All groups share one centre, and each spreads out both ways along 11 directions, with some noise.
(in the rows, 128 means zero)
Known rows, each followed by its group:
[154 124  85 155 113 110 141 124 156 127 136 123 149 171 132 117 122] : pofug
[ 86 128 104 101 120  83  68 124 117  64 126 143 103 166 105  79 131] : bor
[186 144 101  77 121 101  88 178 121 152 141 124  95 159 105  78 121] : nez
[163 132  75 153 105  57  66 174 184 123 111 130 122  54 124 122  98] : tute
[107 127 117  73 153 188 136 101  98 103 126 145  88  89 166 128 153] : pofug
[140 172  46  83 193 157 145 129  88 107 120 142 135  90 105  68 130] : vor
[128 164 110  89 150 130 148 117 156 130 141 159 202 149 108 154 155] : bor
[147 116  82 131 132  94  59 137  99 100  94 119 167  97 154  77  54] : nez
[ 99 132 165 174 107  74 119 129 147 111 114 171 177 161  71 127 105] : nez
[125 153 136  81 144 135 116 109 135  88 158 129 139 162 141 114 120] : tute
[133 125 113 124 129 143 120 136 154 155 105 135 140 136 127 125 139] : nez
[ 68 130  84 166 149 144 140 162 125 132 102  66 190 132 146 167 168] : nez
[126 135  99 130 103  99  82 153 141 117 145 152 124 123 166 117 113] : pofug
[105 121 149 146 126 125  91 141 122 113  92 135 107 114 157 135  95] : bor
[145 190 185 103 144  82 132  77 113 116 222  87 159 162 190 210 109] : tute
[139 103  90 121 110 104 102 131 139  91  94 139 143 125  95 117 129] : bor
[122 144 161 121 152 138 131 165 116 104  51 154 134 103 101 164 103] : tute
[106 107 135 156 114 119 113 100 138 138 117 128 118 177 138 114 127] : nez
[168 120 126 155  84  70  73 197 162 165 117 100 193 124 160 173  98] : tute
[166 124 160  89  87 110  95 235 130 121 119 102  91 182 111 122 120] : nez
[102 128 133 201 124  64 102 114 150 115 120 111 209 158 125 129  73] : nez
[116 135 159  65 149 184 104 214 125 125  56 131 134 188 109 101 124] : tute
[113 141 109 139 146 116 116 114 132 144 114 139 150 137 124 121 131] : bor
[114 133 109 137 128 156 139 137 115 123 147 137  90 175 149  88 128] : pofug
[137 110 142 203 106  95 147 117  77 144 120  69  99 131 160 198 111] : bor
[145 122 132 132 141 151 154 113 160  80 104 124 111 136 113 137 112] : tute
[ 97 108 154 162 102 109 105 131 155 140 108 159 149 151 114 124 121] : nez
[128 131 104 127 127 163 137 150 130 127 131 173 117 143 143  79 121] : pofug
[154 143 159 111 133 118 116 160 147 111 121 102 135 146 142 167 101] : pofug
[133 119 163  97 122 131  96 173 165 139 102 112 153 113 121 161 139] : vor
[130 185 180  45 139 112  96 132  90 111 220 109 108 165 163 118 126] : tute
[ 77  92  94 167 101 116  99 116 116 158 116  92 106 177 178 145 173] : bor
[115 133 132 127 122 112 103 130 139 124 124 148 119 111 131 125 124] : tute
[120 180 168 158 163 130 153 136 130 120 104 159 151 130 138 175  78] : pofug
[127  76 100 107 120 124 130  92  93  90  77  73 127 116 119 182 161] : pofug
[ 92 132 140 118 121 121 104 129  77  94 152 177  96  92 133  77 111] : vor
[158 160 117  88 165 136 101 174 222 135  85 120 206 161  90 120 114] : vor
[124 136 114 133 135 116 113  96 136 140 127 142 131 108 153 144 124] : nez
[100 100 106 157 126 159 122 159 157 164  87 108 177 120 145 147 149] : nez
[172 132 171 104 120 127 108 252  89  83  69 118 128 126  94 119  58] : bor
[100 167 121 119 170 115  73 112 132 118 122 149 103 119 133  73  86] : bor
[ 62 173 123  64 173 140  67 120  99 105 117 140 133 167 170 120 139] : tute
[ 73 180 173  55 171 157  51 140 150 205 145 166 134 129 184 115 150] : tute
[205 185 132  84 166 162 162 136 147 119 192 106 123 151 148  99  87] : vor
[114 159 101  98 175 165 103  96 166 167 139 135 110 125 159  74 128] : bor
[ 90 157 184  67 124 157 115 195  85 131 159 151 117 149 150 124 151] : bor
[102 101 120 139 110 109 144  42  74 122 112 191  84 173 119 139 161] : vor
[143 120 173 157  93  97  89 182 170 165 110 172 116  69  93 122 105] : tute
[ 99 172 125 118 157 105  94 117 117 138 157 131 107 147 133  90 117] : bor
[175 124 149 142 113 130 139 161 194 108 123 107 109 169  88 107  99] : tute
[134 127  92 166 116  72  96 103 180 127 109 129 187 143 134 164 117] : pofug
[130 138 142 105 137 150 106 147 146 117 133 111 120 119 177 142 115] : vor
[187 153 164  67 132 149 146 144 127 100 146 139 116 120 150 155 100] : vor
[186 114 130 120 108 132 125 168 143 171 132 109 147 128 118 110 115] : nez
[182 159 197 100 111 101 142 139 152 131 178 130 100 159 111 156 119] : nez
[176 133 142  83 115 154 160 132  59  86 174 127  51 161 161 115 111] : vor
[103  92 124  90 105  86  60  96 131 110 123  88 125 124 124 150 165] : pofug
[112 123  79 152 117 144 118 127 130 159 142 136 104 153 168  92 145] : pofug
[120 109 154  90 115 123  79 121 175 116 121 118 133 137 138 135 135] : pofug
[ 93 115 163 118 121 169 101 148 139  80  90 121  97 167 183 159 117] : pofug
[ 97 135 171 151 107  78 130 106 143  85 119 169 191 154 107 191 119] : bor
[147 147 120 120 153 156 174 100  97  83 132 129 104 159 138 127 102] : vor
[144 114 139  98 130 146 135 146 137 125  97 117 137 148 102 142 145] : vor
[180 114 224  30  76 124 125 162  87  92 158 175  71 120 106 149 127] : vor
[ 62 144 166 132 145 119  57  99 145  87  96 173 100 108 166 120  77] : bor
[ 95 161 225  85 160 165  93 142 167 112 101 113 116 149 175 185 104] : pofug
[ 79 149  85 143 151 129  68 101 158 140 116 138 135  88 217 146 120] : vor
[136 132 152  87 128 115 124 132 126 140 140 122 129 125  93 138 154] : vor
[113 120 123 129 115 117 128 165 100 112 103 116 111 156 116 146 145] : nez
[107 112 110 141 123 126 129 105 128  75  91 146 117 108 120 137 123] : tute

New rows. What belongs after each?
[123 132 154  55  97 124  89 167 119 131 187 134 104 130 151 116 162] : bor
[ 99  96 163 169 102 130 104 170 170 125 105 109 188 186 115  91 104] : nez
[117 122 113  97 103 107  88 159 113 106 149  79  97 175 162 143 159] : bor
[123 127 139 120 133 135 113 135 154 157 123 130 162  63 129 148 139] : vor
[136 160 109 160 158 185 183 168  92 144  96 168 120 100 162 145  99] : pofug
[106 166 117 139 169 112 111  85 120 110 126 112 104 128 165 143 104] : bor
[122 126 119  59  93  99  73 208 133  92 120 155 160 165  86  96 142] : bor
[124 117 127 104 121 100  85 151 158 146  76 161 172 120  93 150 144] : vor
[131 145  84 155 159 110 143 108 131 112  85 127 144 104 114 164 119] : tute
[132 163  96  92 145 158 104 149 144 111 132 129 108 114 202 138 118] : pofug
[ 69 133 189 111 129 152 139 121 112  72 138 152 141  63 155 186 141] : nez
[163 170 118 109 137  69 140  84 106  90 127 195 137 176  98 139  97] : vor
[191 143 184 109 130 150 156 156 165 128 174  72 133 155 143 153  98] : vor
[114 140 155  91 134 128  83 145 175 154 139 114 142  87 150 149 144] : vor
[127 144 156 101 117 121 137 169 108 129 161 118 138 182 121 134 146] : bor
[131 148 132 150 153 172 177 128 132 168 122 165 138 133 115 106 118] : pofug
[ 90 123 130 155 123 108 119 112 113 111 125 143 125 166 107  98 122] : vor
[ 83 118 172 157 125 116 160  79  96 113 155 120 111 125 105 141 140] : vor
[115 153 135 136 129 105  85 118 175 117 126 174 155 136 167 125  83] : vor
[130 140 124 129 163 152 149 111 157  97  86 132 136 144 116 144 113] : tute
[132 143 103 135 141 111 139 141 103 130 132  96 145 140 119 140 133] : nez
[103 160 166  56 137 153 122 143 141 109 169 170 145 172 109  98 153] : bor
[154 119 158 117 123 130 111 116 143 115 110 163 144 106 137 133  90] : nez
[195 114 111 100 106 100 146 176  95  93 122 125 156 115  61 115 113] : pofug
[195 133  76 121 121  78  82 135 128 179 114 170 154  93  98  69  88] : nez
[137 147 145 115 148 148 144 115 137 103 147 140 124 151 129 106 104] : vor
[128 135  88 112 145 117  99 120 112 126 130 140 145 130 110  47 103] : nez
[149 137 175 159  94  72 128 133  91  96 163 118 110 131 161 180  84] : vor
[161 112 139 127 108 121  95 155 156 116 120  77  94 166 144 119 100] : bor
[132 165 122  99 169 131 104 124 159 100 106 149 143 125 123 111  91] : bor
[125 121 152  82 141 149 119 138 168  93  65 157 159 175  76 132 126] : vor
[159 101 157  58  92 127 108 120 132  21 161  99  47 159 111  90 118] : bor
[132 131 151  71 147 154 111 183 111 101  92  83 104 174 107 120 126] : pofug
[103 143 109 129 130  95 102 131 138 117  85 178 127 154  90 130 135] : nez
[144  80 165  89  92 186 118 152 167 116 122 165 115  84 140 107 126] : tute
[ 60 149 129 118 167 124  78  58 150  44  95 172 103 124 140 105  90] : bor
[129 168 149  90 157 105  90 163 126  92 107 118 147 142 104 137 102] : pofug
[ 95 126 139  90 123 134  89 128 141 101 129 155 116 141 136 105 138] : bor
[116 148 199 143 152 160 205  74 166 112 179 118 160 190  98 129 125] : nez
[ 90 132 131 115 117 108  91 162 115 104 119 140 111 158 118 112 136] : nez
[158 133 199  80 134 183 154 143 183 104 133 153 137 134 114 137 111] : nez
[111 147 224 157 102  70 111 129 145  97 177 138 185  90 132 185  80] : nez
[129 141 130 147 145 117 127 109 131 120 120 119 124 146 120 120 101] : bor
[ 71 116 151 121 122 125  95 105 141 142 130 152 127 121 117 113 158] : vor
[122 130  99 152 129 124 123 167 128 111  85 114 136 189 120 122 111] : pofug
[100 173 108 105 165 142  79 189 126 113  91 119 113 170 160 112 108] : pofug
[ 90 151 224 128 125 137 138 141 162  77 166  89 151 155 163 190 116] : nez
[150 177 159  91 149 125 119 181 132 102 142 132 129 164 104 107  93] : pofug
[119 164 123  99 153 120 130  77 142 131 181 138 128 143 124 111 142] : bor
[142 101 182 106  85 140 148 127  54  75 144 152  58 121 158 159 118] : vor
[113 134 126 117 151 165 112 132 146 150 105 129 113 123 166 114 120] : bor
[ 85 122 132 124 127 146 117  74 132 118 144 156 105 117 168 127 141] : pofug
[130 114  96 111 101 126 100 125 139  79 135 150 125 112 169 129 123] : pofug
[195 126 193  95  96 128 155 168  95  71 130 110 101 127 152 205  85] : vor
[195 130 145 103 122 135 155 167 134 142 122 134 134 100 112 165 126] : nez
[119 157  84 120 175 151 109 148 156 124 106  83 154 124 157 131 118] : vor
[113 116 145 113 114 117 101 156 101 131 111 130 120 118 111 123 133] : pofug
[136 108 136  93 109 130 100 144 123  76 103 124 124  96 160 174 121] : pofug
[139 111 174  87  87 153 117 171 139 163 161 125  52 157 147 134 166] : nez
[122 111 172 141 117  92 155 102  54  88 110 154 130  73  81 176 118] : pofug
[104 168 122  93 163 145  79 124 194  88 108 131 106 125 172 144 114] : tute
[181 157 117 105 126  76 134  86 131 139 152 149 121 217 119 150 128] : vor
[148 107 185  95 106 140 141 137 126  99 102 167 131 128 100 159 123] : vor
[111 105 122 173 111 122 115 136 145 172 133 107 173 127 141 122 132] : nez
[ 96 154 150 122 138 113  82 137 158 113 149 132 136 145 140 104 109] : vor
[150 149 161  65 127 136 107 168 125 115 133 168 138  35 142 167 123] : nez
[100 147 131 106 162 175 122 158 133 118  79 140 154 155 145 143 127] : bor
[128 129 130  99 134 165 172 168 102 109 119 102 101 158 105 145 166] : nez
[122 107 109 149 107 127 123 127 119 153 118 136 126 103 157 144 137] : pofug
[ 69 111 167 117  92 113  63  74 187 115 175 149 103 167 178 112 140] : pofug
[151 151  54 115 142 108 106 127 126 172 154  96 148 118 157 123 147] : tute
[ 64 177 121 176 173  88  69 140 162 173  64 139 101 136 120 141 120] : tute
[ 98 156 128  87 162 144  99 131 117 124 115 133 115 146 142 114 138] : tute
[183 121 106 103 103  95 142 176 132 139 149 106 163 169  69 114 149] : bor
[122 133 144 137  95  47  78  89 146 143 193 119 136 119 140 147 134] : pofug
[174 124 106  90 120 144 122 122 208  99 160 144 162 136 115  75 110] : tute
